The first 6 rows are patterns. Each new row is the sum of 2 different patterns, raised or lowered, with some noise. Before adding, each is slid sideways (what falls off one end comes back at the other) and multiplied by a number that may be negative. Names go in the order of the patterns.
Known rows, each followed by the names of its patterns:
[  1.3  -5.0  -2.1 -23.4  14.3  17.8  15.7  -9.2  23.4 -20.8  16.6  15.9
  19.0  23.6   1.0 -28.7  -2.4   7.5 -28.2  -4.2  -9.9 -10.2 -31.3  21.8
  -4.0  -7.9  23.0  30.2  18.4  22.5   5.4  14.4] -> (0)
[ 28.3  17.1  21.3  19.8 -16.1  31.3 -16.6  16.6 -21.0 -27.3  14.6  20.1
 -23.6  16.3 -31.1   4.4 -16.5   7.4  27.4  26.3 -14.2  -4.7   8.3 -12.3
  13.1   3.5  -7.8  30.9   6.0  -6.2  -9.7  12.7] -> (5)
[-26.7  15.7  -1.1   8.0 -29.2   7.0   8.5   2.1  31.4  23.5  19.9 -23.1
   4.1 -24.9 -11.9 -28.8 -27.2 -30.3  18.2  16.5   1.7   5.1  26.4  11.2
  24.6 -12.9  -4.4 -26.2  -0.2   5.3  31.3  -2.0] -> (4)
[ 27.3   1.5  24.8  17.4 -16.6  -6.9  18.9  -9.3  -4.6 -16.3   8.4  29.0
  10.3 -26.1  14.0 -25.9  15.5  18.8 -11.7  18.6  10.4  -9.1  10.3   6.8
   6.1  21.8 -30.8 -30.2  14.8  28.6 -27.3 -18.7] -> (3)
[ -9.8 -18.1 -17.2  -1.4  14.6   6.5  -7.6  26.2 -26.2 -10.8 -14.6   4.0
  10.4  -6.2   6.2   8.7  28.6  10.1  -4.2  21.0 -29.2  31.3 -27.4   0.0
   6.1 -22.2 -19.0 -10.0  13.1 -16.5 -10.0  25.0] -> (2)
[ 23.8 -23.3  30.3   3.4   1.0  27.3  24.1   9.5 -24.1 -14.1 -20.6 -17.5
 -13.1   8.6  14.7  20.8  27.1  24.4   2.9  26.1  23.6   5.0  -2.4  15.9
  -3.4   9.7 -20.3  -8.2   6.7   2.3 -23.0  19.2] -> (1)

New rows, each followed by the names of its patterns:
[  8.6  36.9  24.5 -11.6   0.8  23.4  20.5  27.6  31.8  17.2  20.6  48.7
   8.6   8.9   3.8  33.5  24.0  42.0  -2.0  20.5  -3.3  16.9  32.4  34.8
  34.5  24.1  36.1  31.3  33.0  33.0  55.5  -8.1] -> (0) (3)
[ -8.4   1.7   5.5   0.0   1.0  14.4  12.9  -3.0  -8.2  -1.0  16.9  21.1
   7.6  27.4  -1.0  -8.6  10.3  -1.0  17.1  -9.2  -5.1  15.3  28.8  -0.5
   8.8   1.5  -9.3  14.0  -7.1  16.6  18.6 -14.1] -> (5) (2)
[-11.5 -33.0  -7.9   9.8  -9.8  -0.9 -13.0  -2.7   8.6  13.0  12.3  15.2
  11.6 -14.8 -10.6  12.8 -12.8   0.9  -2.7   0.2 -12.2  -8.7  14.4  19.7
  33.1  24.4  24.0   6.0 -18.1   4.5 -27.1  -6.9] -> (5) (1)
[  5.1  25.6  35.3   5.4  10.6  38.9  -0.7  24.0  14.1 -10.8  -0.2  32.1
  13.3  19.7  14.2  31.8  37.0  34.5   4.9  25.3 -10.5  33.7  25.1   8.0
  15.8  15.9   8.8  21.6   4.4  27.5  42.4 -25.3] -> (3) (1)
[22.3 11.7 26.8 22.6 16.1 34.3 18.4  5.4 33.1 40.8 25.5 14.1 36.0 47.5
 -1.2 19.3  6.1 19.6 39.2 26.1 19.1 34.8 41.4 39.5 20.1 21.3  6.5 53.7
  5.9 39.5 20.9  5.2] -> (3) (2)
[-43.9   1.7 -13.6 -17.8 -10.0  15.6  15.8   0.6 -54.8 -43.8 -34.1 -36.6
 -25.9 -51.4 -24.3 -18.1   5.0  30.0 -28.1 -36.7 -25.2 -27.0  33.0 -33.1
  -0.7 -28.6 -11.4 -42.7 -11.9 -13.4 -50.9 -25.9] -> (5) (4)
[-21.7 -42.8 -35.8  16.5 -25.0 -11.5 -12.1   9.9  23.7 -25.2 -45.4   0.4
   0.8   3.3   9.0  -8.7 -28.5 -17.7 -41.6  -6.3   1.9 -22.6  -4.6 -22.2
 -27.9  21.7  -6.8 -24.5 -26.5  19.7  -2.5 -50.0] -> (5) (3)
[ 35.3  30.5 -12.2  -8.0  17.2 -10.4 -28.0  10.8 -30.8  10.9   7.4   6.0
  -9.6  -4.9  -2.8  14.7  35.9   4.7  12.7  -6.0  15.9 -11.9 -16.7 -11.4
 -18.5 -27.3 -23.1  17.0   2.8  12.0  15.7  17.6] -> (4) (1)
[10.1 35.0 -2.3 -9.0 28.9 17.6 -3.2 50.4  6.6 56.3  8.6 20.5 41.6 39.6
  1.5 70.2  2.7 37.8 35.5 25.9 14.6 14.0 -1.9 34.4 26.7  3.8 64.5 44.0
 13.4 10.9 26.7 40.2] -> (5) (3)
[  4.5  22.8  -1.5  -9.7   4.8   2.7  18.9   9.9  -5.3  32.5  -4.3 -19.1
  27.6 -14.0   5.3  16.6 -34.6 -32.1   6.3  38.6  -2.7   7.7  33.0  13.4
  12.4   3.3 -21.8 -20.3  -3.6  -3.9 -18.5 -23.8] -> (3) (1)
[ 15.1  33.5  27.8  -0.3  -9.0  40.1  -2.2  29.2   5.1   4.3  15.4   5.6
 -22.9   2.9  28.8  10.3  -2.5   9.1  -5.5 -14.4 -12.6  26.4   1.2  32.4
  -4.3  49.4  18.6  -4.3 -11.2  35.0   8.7  34.9] -> (5) (2)
[-16.4 -25.7   1.2 -22.9  14.2 -14.1  -2.9  15.1 -36.8  -3.6 -15.4 -19.7
   8.1 -26.9 -14.2 -20.9 -18.0 -35.2 -10.0   5.5 -21.4 -15.8 -28.3 -14.8
   1.3 -23.7 -18.4   6.9 -22.4 -23.8 -35.2 -18.5] -> (5) (2)
[-47.0 -38.6 -58.3 -27.3 -23.9 -32.7  13.5 -37.7  29.8 -26.6 -35.9 -10.7
  10.0 -27.5  -5.5 -15.5 -20.2 -51.4 -27.0   0.1  26.0 -11.4 -32.5   6.2
  -4.0 -25.9  16.3  24.3 -22.3 -13.4 -15.0 -30.2] -> (0) (2)
[15.1 18.6 48.4 10.0 11.8 31.9 51.6 17.7  8.7 45.4 10.0  3.4  6.3 31.3
 49.2 44.7 33.2 64.5  6.3 31.7 26.2 34.3 37.3 30.7 32.4 41.3 45.9 34.1
 28.1 49.3 -9.2 67.0] -> (2) (1)
[19.1 24.5 -4.5 17.1 22.2 13.5 30.1 20.4  4.7  5.9 12.6 39.0  8.0 21.9
  1.1  1.2 26.2 14.0  1.3  2.9 11.0 24.4 -1.8 17.1 -7.0 42.5  7.6 23.8
 19.5 17.3 25.9 -0.8] -> (3) (2)
[ 20.0 -15.9  25.0   0.6 -30.8 -55.0  -9.1 -23.6 -33.6 -11.3 -17.3  -3.2
  11.8 -20.7   1.4  -4.1  17.8  -5.1 -34.7 -30.1 -19.3 -33.4  10.5 -56.3
  -2.4 -22.6  10.0  -3.9 -11.1 -12.2  -7.4  -4.2] -> (5) (1)
[ -4.3  21.4  17.5  -9.6  -2.5  -2.4  13.5  16.0  13.5   2.1   6.8 -15.2
  -5.9  38.9   9.6  -7.4  19.5  30.7   2.2  17.4  20.6 -11.1 -26.0 -17.4
  10.5  -7.9  17.4  20.9  37.9  40.3  46.6   7.9] -> (4) (1)
[ -0.7   8.3  -0.1  -1.1  -8.7 -11.8 -16.5  -7.1 -30.9 -17.1 -13.8 -19.0
  21.1 -24.9  -3.4  -3.3 -23.8  10.8  10.1  -7.8  -9.9   5.3  -6.9 -20.9
  -0.5   4.2  10.5 -21.2 -30.8  -7.7   7.7 -37.2] -> (3) (2)
[  9.3  50.6  26.5  18.3  37.4  16.8  26.1  22.2  33.1  30.9  29.3   6.9
   4.7  17.2  17.7  24.9  61.1  39.3  47.3  64.4  31.3  56.1  16.0  84.0
 -11.3  34.0  42.4  -7.9 -12.4   6.4  21.6  12.8] -> (0) (2)
[-30.9 -39.8 -36.9 -11.8 -22.1 -26.0   6.2   6.0  -5.0  -3.6 -24.5 -24.2
  15.8 -16.8  13.9 -41.1 -34.0 -40.7 -42.3 -20.0  20.8   2.0  -4.0  33.2
   9.1   0.4  16.4  33.2 -27.0  -7.8   7.1 -33.5] -> (0) (1)
[ 10.1  12.8  -0.2 -18.2  18.1   4.6  21.3   5.6   8.1  -8.0   1.5   9.3
 -30.8 -17.7  -9.8 -15.2  11.0   0.8   7.5  -8.1   2.4   4.2 -15.5 -26.7
 -24.8  -9.0  -7.7  21.0 -11.3  -8.4  -1.0 -11.2] -> (0) (4)
[ 50.1  27.1  24.0  -4.7  24.7  -9.6  19.6  -9.1  -7.1 -10.8  20.8  28.9
  31.6  22.6  32.9  37.8  36.9  12.8  19.6  13.5   8.5  22.6  42.8   6.8
 -14.0  21.5   7.0  21.6  -7.8  22.8  25.5  20.6] -> (0) (4)
[ 26.8 -28.3  36.2 -12.2   2.3  20.1   2.9  -3.2 -17.4   0.9 -19.9 -14.2
   8.6   1.5   0.4   3.6  15.8  23.7   7.1  12.3  29.6  -9.8  -6.5   2.6
   2.0  12.8 -13.6   0.5   9.7  19.4  -5.5   9.9] -> (2) (1)
[ -6.7  25.6  40.2 -22.4  10.6  -9.2 -12.7  19.2  14.3  -0.6  13.6  11.7
  35.7   0.9 -21.5  -4.6  35.1   4.4  37.5  -4.8   4.0  13.4  -8.6  -3.7
  21.8   6.0   3.2   8.4  -4.1  50.6  42.6  -3.7] -> (3) (2)
[ 71.9 -20.4  11.0  48.3   4.7  25.8  32.6  37.7  36.1  61.9  36.9  36.5
   8.4  21.9  32.3  11.0 -15.2  36.2 -15.2  19.1  38.5  21.3  28.2  40.1
  12.8  54.3  40.4  26.2  43.7  25.8 -12.9  18.0] -> (3) (1)
[34.4 46.5 26.8 52.8 33.6 48.3 10.9  9.9 31.9 33.2  5.8 28.1  4.5 35.4
 23.8 42.9 37.9 34.9  7.5 26.5 43.2 16.0 33.3 24.6 38.5 35.8 26.1 24.0
  9.0 21.3 29.4 45.1] -> (5) (4)
[-20.8 -12.5 -12.8  -8.9  -7.2 -24.1 -15.8 -18.9  -9.5   8.6 -16.2 -22.5
   1.4 -16.5 -41.5 -25.3 -41.9  -9.6 -20.3   8.1 -35.7  13.6  15.0  -7.7
 -29.9 -12.9 -28.2  32.5 -22.0  22.4 -26.0 -43.3] -> (5) (3)
[ 24.2  19.2   9.9  28.7  -1.5  -9.0  17.7 -24.7  15.2  18.9   4.2 -11.7
  18.1   5.6  25.8  28.8  28.5  29.9   2.6 -20.2  -5.7  -2.4 -24.9   2.7
 -13.3 -12.5 -17.3  23.3  -4.7   3.6  18.2  38.2] -> (0) (1)
[ 55.0  14.1  -4.8  18.7 -11.6  -4.2  12.9   3.9 -20.4  48.3  49.4  12.7
  19.7  64.8  -3.7  18.8  25.9  -8.4 -19.2  18.9 -20.2  19.6   0.6  43.4
  38.5  16.5 -41.4  27.2  12.2  11.5  30.3  -6.8] -> (4) (3)
[-22.5 -25.6 -52.2 -30.1 -31.3 -56.7 -46.6 -47.4  -7.9 -17.5  -2.0 -18.2
 -24.5 -49.8 -34.3 -23.0 -50.1 -39.8 -34.9 -24.7 -43.4 -36.0 -27.8 -53.2
 -39.5 -44.1  -5.0 -26.5 -17.2 -22.4   0.6 -23.1] -> (4) (1)
[ 9.3 59.7 56.4 25.2 43.9  8.1 32.1 56.5 35.4  9.1 46.9 27.0 46.6  3.9
 -2.4 23.0 48.6 -2.1 61.7 31.7 -7.3 59.4 13.6 19.1 54.9 36.6 27.4  3.5
 -1.7 34.8 37.4  4.1] -> (3) (1)
[ 29.0  38.0 -27.0  40.1 -17.2  45.8  52.6  -3.9  19.0  42.2  -2.7  47.0
  20.6  34.0  30.9 -28.8 -28.3  39.7  45.9 -11.9   9.3  31.7  15.5  43.4
  11.1  -1.9  14.6  40.2  -0.1  -6.6  -9.5  10.0] -> (5) (3)
[-38.3  -7.6 -42.0 -11.8 -26.9 -25.2 -26.0 -14.2 -14.4 -28.5 -18.9 -33.0
 -53.6 -30.2 -22.5  -2.9 -42.7 -26.6 -39.1  -7.5 -29.3 -13.1 -28.1  -0.5
 -37.3 -14.8 -22.6 -20.5 -36.2 -61.8 -47.9 -13.4] -> (5) (2)
[ 16.7  52.2  27.3  -6.1   0.5  -0.4  15.7 -13.9  31.8  34.0  45.8  46.9
  58.7  36.4  45.4  15.5  -0.4  16.6   7.4   0.5  27.1   4.1  17.4  33.9
  29.9  30.5  26.6 -15.6  34.2  52.3   1.2  28.3] -> (4) (3)
[ 42.3  24.6   9.7  45.0  38.1  25.4  25.2  37.2  26.8  -4.1  35.4  49.5
  43.7  31.9  18.5   7.8  42.2  -8.9  50.9  19.7  20.2  25.0  22.0  15.0
  23.7  -1.1  -0.7   4.1  27.9  16.5  57.8 -11.8] -> (5) (2)
[-26.8  42.6   7.4  -9.4  12.6  -5.9   3.2  19.3  -7.4 -14.3  17.1  -9.2
  15.6  -9.9 -28.3 -25.6  41.5 -10.8  22.3   5.2   6.5  26.3   1.7  -1.6
  21.4  -3.5  -5.0  -2.2 -29.7  40.2  42.4   0.6] -> (0) (3)
[  2.6 -12.0 -13.3  -4.5  36.1 -17.4  18.9  25.1  22.6  19.5  -6.6   2.9
  42.6  11.1  29.8  33.4   5.5   2.9 -12.6   2.3  33.3  14.2  15.4  30.8
  30.6  22.0  18.5  12.1 -10.3  44.2   1.7   7.0] -> (5) (2)
[ 23.4   4.7   4.7 -11.9  -8.4 -16.7 -11.0 -19.9 -34.6   2.2   8.3  -1.0
 -10.9   7.2 -11.7  10.8   3.3   7.8  23.0 -14.0 -39.4   2.7 -14.7 -29.0
  -9.7 -26.2 -25.4 -34.3  21.8  -2.7  -2.1  19.7] -> (0) (1)
[  2.4 -13.4 -29.8  -6.7 -31.0 -22.8 -35.6 -25.7 -18.2  -2.8 -18.8  -9.6
 -23.7   3.1  -2.6  -8.9 -14.3 -13.2 -31.6 -11.8 -10.3   1.6  -6.7 -41.3
 -20.5 -10.2  -0.3 -39.9 -20.2  -0.6 -13.3   9.4] -> (4) (3)
[-25.3 -21.3 -25.4 -15.7 -13.0 -15.2 -11.3  -4.9   9.0 -17.4 -11.1 -16.3
   7.9 -13.2   3.6 -13.1  -3.3 -21.1 -24.7   4.1  -1.0  -3.3  -8.1   0.4
 -11.1  -2.6  10.1  16.9  -7.4   4.2   4.8 -18.3] -> (0) (1)
[  9.7  -4.9  -9.6  -4.3  16.0  12.1 -29.8 -22.5  22.8  -4.1  11.8 -24.3
  12.3  -6.3   7.5  26.5   8.6  16.8  -5.0  26.4   7.1 -35.5   5.3  33.9
   9.2  19.8 -18.8 -13.4  16.5 -29.8  19.5  17.8] -> (3) (2)
[-29.5   2.5  -4.0 -26.9 -21.6 -10.5 -24.6  -7.6 -55.7 -47.2 -13.3  -8.5
 -55.6 -23.0   4.9 -40.3   7.7 -14.0 -33.6 -11.0   0.7 -23.8 -43.9 -43.5
 -35.3 -21.7 -28.6 -33.5  -8.1 -25.5   1.3   1.6] -> (3) (1)
[ 16.5  10.0  53.0   1.1  11.0  36.2  12.4  44.2  25.8 -20.2  23.1  26.1
 -18.2  16.3   9.1   8.2  -0.3  12.6 -10.0  15.7  51.7  21.7  17.7  50.5
  18.3  42.9  25.3  -2.1   6.9   5.3  20.1  25.9] -> (0) (3)
[-33.2 -40.2 -14.9 -32.4 -30.8  -6.5  -9.8 -27.3 -38.4 -17.4  10.8 -23.7
 -22.7   4.2 -57.9  -1.8 -40.9 -29.4 -58.1 -55.0   0.1  -1.3 -34.4  -2.9
 -45.8 -28.2 -49.6 -32.7 -19.4 -18.2 -40.3 -46.6] -> (5) (1)
[29.7 15.4 56.1  5.2 -0.9 26.8 22.9 39.9  6.4 20.5 26.2 27.0 42.9 47.8
 39.8 -3.3 38.6  0.3  7.9 -9.8  1.9  5.8 44.7 45.4 30.9 17.9 57.6 22.5
 49.5 -0.5  4.4  3.8] -> (5) (4)
[ -5.7 -27.9 -38.6   0.9 -13.2 -36.9 -27.4 -28.3 -18.7  -9.4 -10.9 -22.7
 -25.8  -8.6 -23.2 -19.5 -44.0 -38.7  -6.4 -20.1 -22.4 -23.0 -43.6 -16.5
 -38.2 -24.4  -7.8 -16.1 -31.7 -27.3 -28.3 -14.8] -> (5) (3)
[-44.3 -36.5  -9.6 -39.4 -40.3   1.8 -28.1 -27.8 -12.7 -24.0  21.3  23.3
 -28.0 -37.6  10.4  -0.8 -44.5 -28.0 -34.7 -25.9   5.9 -14.7 -24.1 -17.0
  -4.2   6.2 -16.4 -34.9 -26.0  -3.7 -31.4  11.7] -> (0) (3)
[-28.9 -37.3 -15.7 -33.1  -2.9 -15.5 -49.2  -8.6 -50.6 -30.3 -60.6 -29.2
  -3.3 -25.9  -8.9 -55.3   4.7 -32.8 -21.4  -3.0 -12.9   4.1 -32.9 -14.4
 -22.3 -38.2   2.4   1.9   4.0 -11.3 -48.1 -10.8] -> (5) (2)
[ 1.5 22.4 50.0  6.7  4.3 21.6 22.3 41.7 34.0 12.1 37.3 12.7 12.5 12.0
 19.7 32.6 29.5 31.0 19.3 47.2 20.1 26.3 43.1 -0.4 51.1  9.3 19.7 30.8
 10.8 12.9 24.8 20.9] -> (3) (2)
[-53.4  -6.6 -28.6 -30.3  11.4 -21.3   3.3 -33.6  10.6   9.6 -40.8 -20.2
  13.1 -12.5   6.0 -26.2  -8.3 -13.9 -48.7 -12.7   1.5  -1.0 -21.6 -13.5
 -18.0 -19.9 -14.9 -52.8 -24.6  -7.5 -21.8  -2.7] -> (5) (2)
[-41.1   5.1  -8.7 -17.0   5.0 -50.6 -32.5 -51.5 -22.7 -49.8 -49.2 -50.9
 -45.6 -47.3 -23.2 -39.7 -18.9 -17.2 -16.8 -26.1 -11.3 -15.0 -12.4 -34.3
 -15.2 -50.7 -58.8 -27.4 -12.0  -8.7 -42.4  -6.1] -> (0) (2)
[-21.2   4.8  -7.2  22.6   5.1  -6.5  -5.9 -34.4 -19.1  -8.9  27.8   3.2
  30.1   2.7  38.9  17.3  34.0 -27.1 -28.5   3.6   2.0 -34.9  -5.2 -37.3
  12.9  -4.4  26.0  10.0   4.2 -36.0  -1.8  26.7] -> (5) (4)
[-23.6 -16.9 -19.0   0.1   1.3 -16.0 -17.3  27.4 -35.0  -2.3 -26.5 -12.8
   8.0 -21.0  -7.9   5.8  11.4  -1.1 -12.8  -0.6 -14.6  34.9 -36.5 -20.8
  12.3 -16.2 -35.7 -15.4  -8.4 -28.7  -5.8  17.2] -> (3) (2)
[  0.5  -2.1 -16.8 -17.8 -11.2 -32.8 -16.9  18.9  -1.6   5.6   3.4 -11.8
  15.5  11.5 -27.1 -42.1   2.9  10.1 -40.8 -19.2 -25.6 -14.9   1.0   4.0
 -23.1  17.3   6.7   6.1 -11.1 -10.5 -22.9   2.1] -> (3) (1)
[ 11.7  24.7  10.0  25.7  42.9  64.5  26.0  20.6  50.2  27.2  34.7   9.2
  51.8  48.5  43.6  72.5  46.6  67.1   0.7  42.9  -3.4   5.8  10.7  15.5
 -10.1  57.4  32.0  35.1  28.1  61.3  56.6  68.8] -> (5) (4)
